The same things were measured in two ways. Each way mixes the same 4 hidden numbers, adds some noise and spreads widely along 3 directions of its own, which tell nothing about the thing.
(in the rows, 128 means zero)
Some things both ways: the first way, then the second way.
[ 83 115 140 180 124 138  97  81]
[123 126 127 142 144 117 143 103 136 139 121 120 147 110 147 145]

[145 118 213 115 141  85 112 147]
[105 172 182 166 179 107 108 138 167 153 102 118  94 134 170 135]

[ 82 114 111 152 104 117 145 102]
[100 128  78 132 134 146 115 116 121 136 126 143 149 120 121 152]

[101  93 152 200 172 150 152 104]
[107 116 132 151 160 120 153 111 113 151 119 117 142 103 131 121]

[ 99 117 126 141 134 136 142 100]
[104 125 131 147 144 140 125  98 143 138 118 129 158 103 149 144]

[ 99 120 204 172 114 146  91 116]
[114 131 111 146 141  98 160 109 120 161 113 109 135 107 127 145]

[137 105 240 117 153 106 116 146]
[100 148 140 142 169 128 118 132 123 162 126 137 116 124 135 124]

[ 86 138 128 138 102  69 128 133]
[124 108  84 122 118 125 111 107 114 114 125 128 159 154 129 161]

[ 73  95 210 117 123 136 145 126]
[130  90 141 133 145 114 156  97 105 123 126 102 154 132 140 124]

[ 94  98 163 132  88 111 123 111]
[109 148 126 150 158 119 122 128 142 135 117 123 118 128 145 137]

[138  92 198 139 170 143  95  99]
[124 163 175 147 178 141 143 122 158 148 130 137 120 105 170 117]

[ 58 120  72 140  89 142 164  75]
[122 102 127 133 128 141 118  85 140 120 127 133 180 109 154 158]

[133 105 161 147 142 117 119 116]
[108 157 151 170 169 113 137 120 165 135 109 111 113 108 162 129]

[152 144 152 104  88  97 131 155]
[121 163 118 138 144 137 104 124 161 133 124 149 134 131 154 157]

[134 137 163 113 155 113 115 123]
[101 132  93 158 148 137 134 113 152 116 112 119 137 100 131 146]

[146 127 152 166  70 151 136 142]
[150 154 120 119 146 132 154 112 140 140 136 145 146 120 147 141]

Other things, the second way, with their names:
j431: [115 165 112 151 149 132 111 133 166 123 120 144 118 135 151 152]
j753: [147 161 129 123 158 166 152 113 164 117 144 156 150 110 155 126]
j480: [104 174 131 143 151 158  87 125 167 141 125 169 133 111 161 154]
j971: [ 99 136 135 154 154 104 102 132 123 158 109 117 115 145 139 146]
j387: [118 154  99 124 144 129 126 133 118 153 129 146 125 137 127 140]
j596: [ 87 150  91 142 148 127 110 134 112 170 116 142 129 116 118 148]
j883: [128 143 120 108 139 151 130 112 108 169 144 171 171 116 134 145]
j902: [ 93 138 106 149 149 117 139 110 127 170 116 130 139  87 129 150]
j181: [120  86 156 127 133 123 108  95 101 136 131 123 170 146 150 141]
j490: [138 136 147 137 148 141 112 116 156 104 131 135 139 154 164 139]
j880: [126 144 116 139 142 136 131 117 154 120 126 136 141 126 148 141]
j741: [110 116 123 152 145 140 127  95 163  96 119 114 152 112 153 143]
j364: [163 118 202 112 147 110 133 102 112 170 137 135 160 144 179 133]
j957: [105 141 107 147 156 130 128 126 130 131 119 123 118 131 126 132]
j658: [137 133 119 127 129 121 139 107 127 135 129 131 152 134 144 149]
j942: [134  90 141 119 124 147 122  79 126 127 136 145 198 115 155 151]
j849: [120 130 112 126 133 132 108 117 122 131 131 139 148 147 138 152]
j583: [111 123 154 164 152  92 135 114 136 148 106  96 118 122 152 138]
j189: [ 89 151 119 157 163 120 120 132 131 163 111 127 117 107 130 136]
j362: [133 110 142 119 141 138 116 109 112 127 138 134 161 144 145 138]
j404: [144 109 168 129 138 133 133  85 142 126 131 126 173 120 171 146]
j136: [133 126 111 119 132 116 143 112 103 158 129 131 151 129 132 147]
j70: [110 146  97 145 147 142 113 124 145 108 121 131 127 138 135 147]
j119: [117 137 132 133 139 117 104 118 126 156 122 140 139 136 145 155]
j576: [118 137 129 141 160 129 143 120 128 139 128 128 131 118 137 127]
j819: [104 150 141 131 141 122  97 117 127 180 122 153 140 121 149 158]
j598: [124 150 148 143 163 121 130 132 144 137 119 128 109 139 153 131]
j928: [116 118 149 133 148 131 116 114 120 135 126 131 146 138 150 135]
j842: [127 118  89 133 140 103 154 125  91 134 122 111 130 149 113 132]
j205: [115 162 115 141 142 156  95 126 165 110 129 155 133 136 156 155]
j612: [ 93 135  99 171 172 145 153 118 155  99 116 106 115 102 132 119]
j486: [ 94 152  68 153 155 162 157 118 145 118 125 138 137  79 114 128]
j935: [120 131 176 135 156 108 112 117 122 164 125 130 137 135 164 137]
j684: [107 135  88 138 145 144 140 113 126 138 127 134 148 103 124 137]
j131: [123 105 118 134 137 109 128 114 103 127 120 108 140 159 132 136]
j805: [105 149 131 155 155 152 111 111 174 122 120 138 138 106 161 148]
j811: [ 97 154  98 157 160 136 115 134 145 118 115 127 113 131 130 134]
j41: [113 157 149 149 159 135  86 133 159 127 118 141 115 152 164 145]
j608: [125 124 125 144 142 141 116 112 156  91 124 123 139 141 157 142]

Some of these things the first way, each followed by its name:
[ 60 108 225 108  99  86 101 135]
j131
[155 117 185 144 136  92 139 161]
j598
[116 129 139 103 117  75 141 136]
j608
[141 113 164 157 188 145  96  81]
j486
[119 128 160 147 138 106  81 101]
j880
[132 130 141  88 109 112 116 109]
j480
[117  88 131 141 147 132 169 107]
j612
[ 36 109 104 128  92 156 132  58]
j942
[116 126 197 129 132  81 132 164]
j971
[120  99 158 170 119 138 153 129]
j576
[ 92 120 163 110  80  93 145 139]
j849
[117 120 100 109  80  88 137 111]
j205
[ 73 108 171 194 108 147 110  95]
j364
[113 112 171 134  92 121 139 137]
j596
[121 125 162 167 103 160 123 122]
j883
[128 105 175 127 111 108 160 154]
j957
[ 97 122 155 144  70 127 129 130]
j658
[ 94 115 125 148 114 143 147 102]
j404
[101 109 233 151  99 105 111 152]
j842
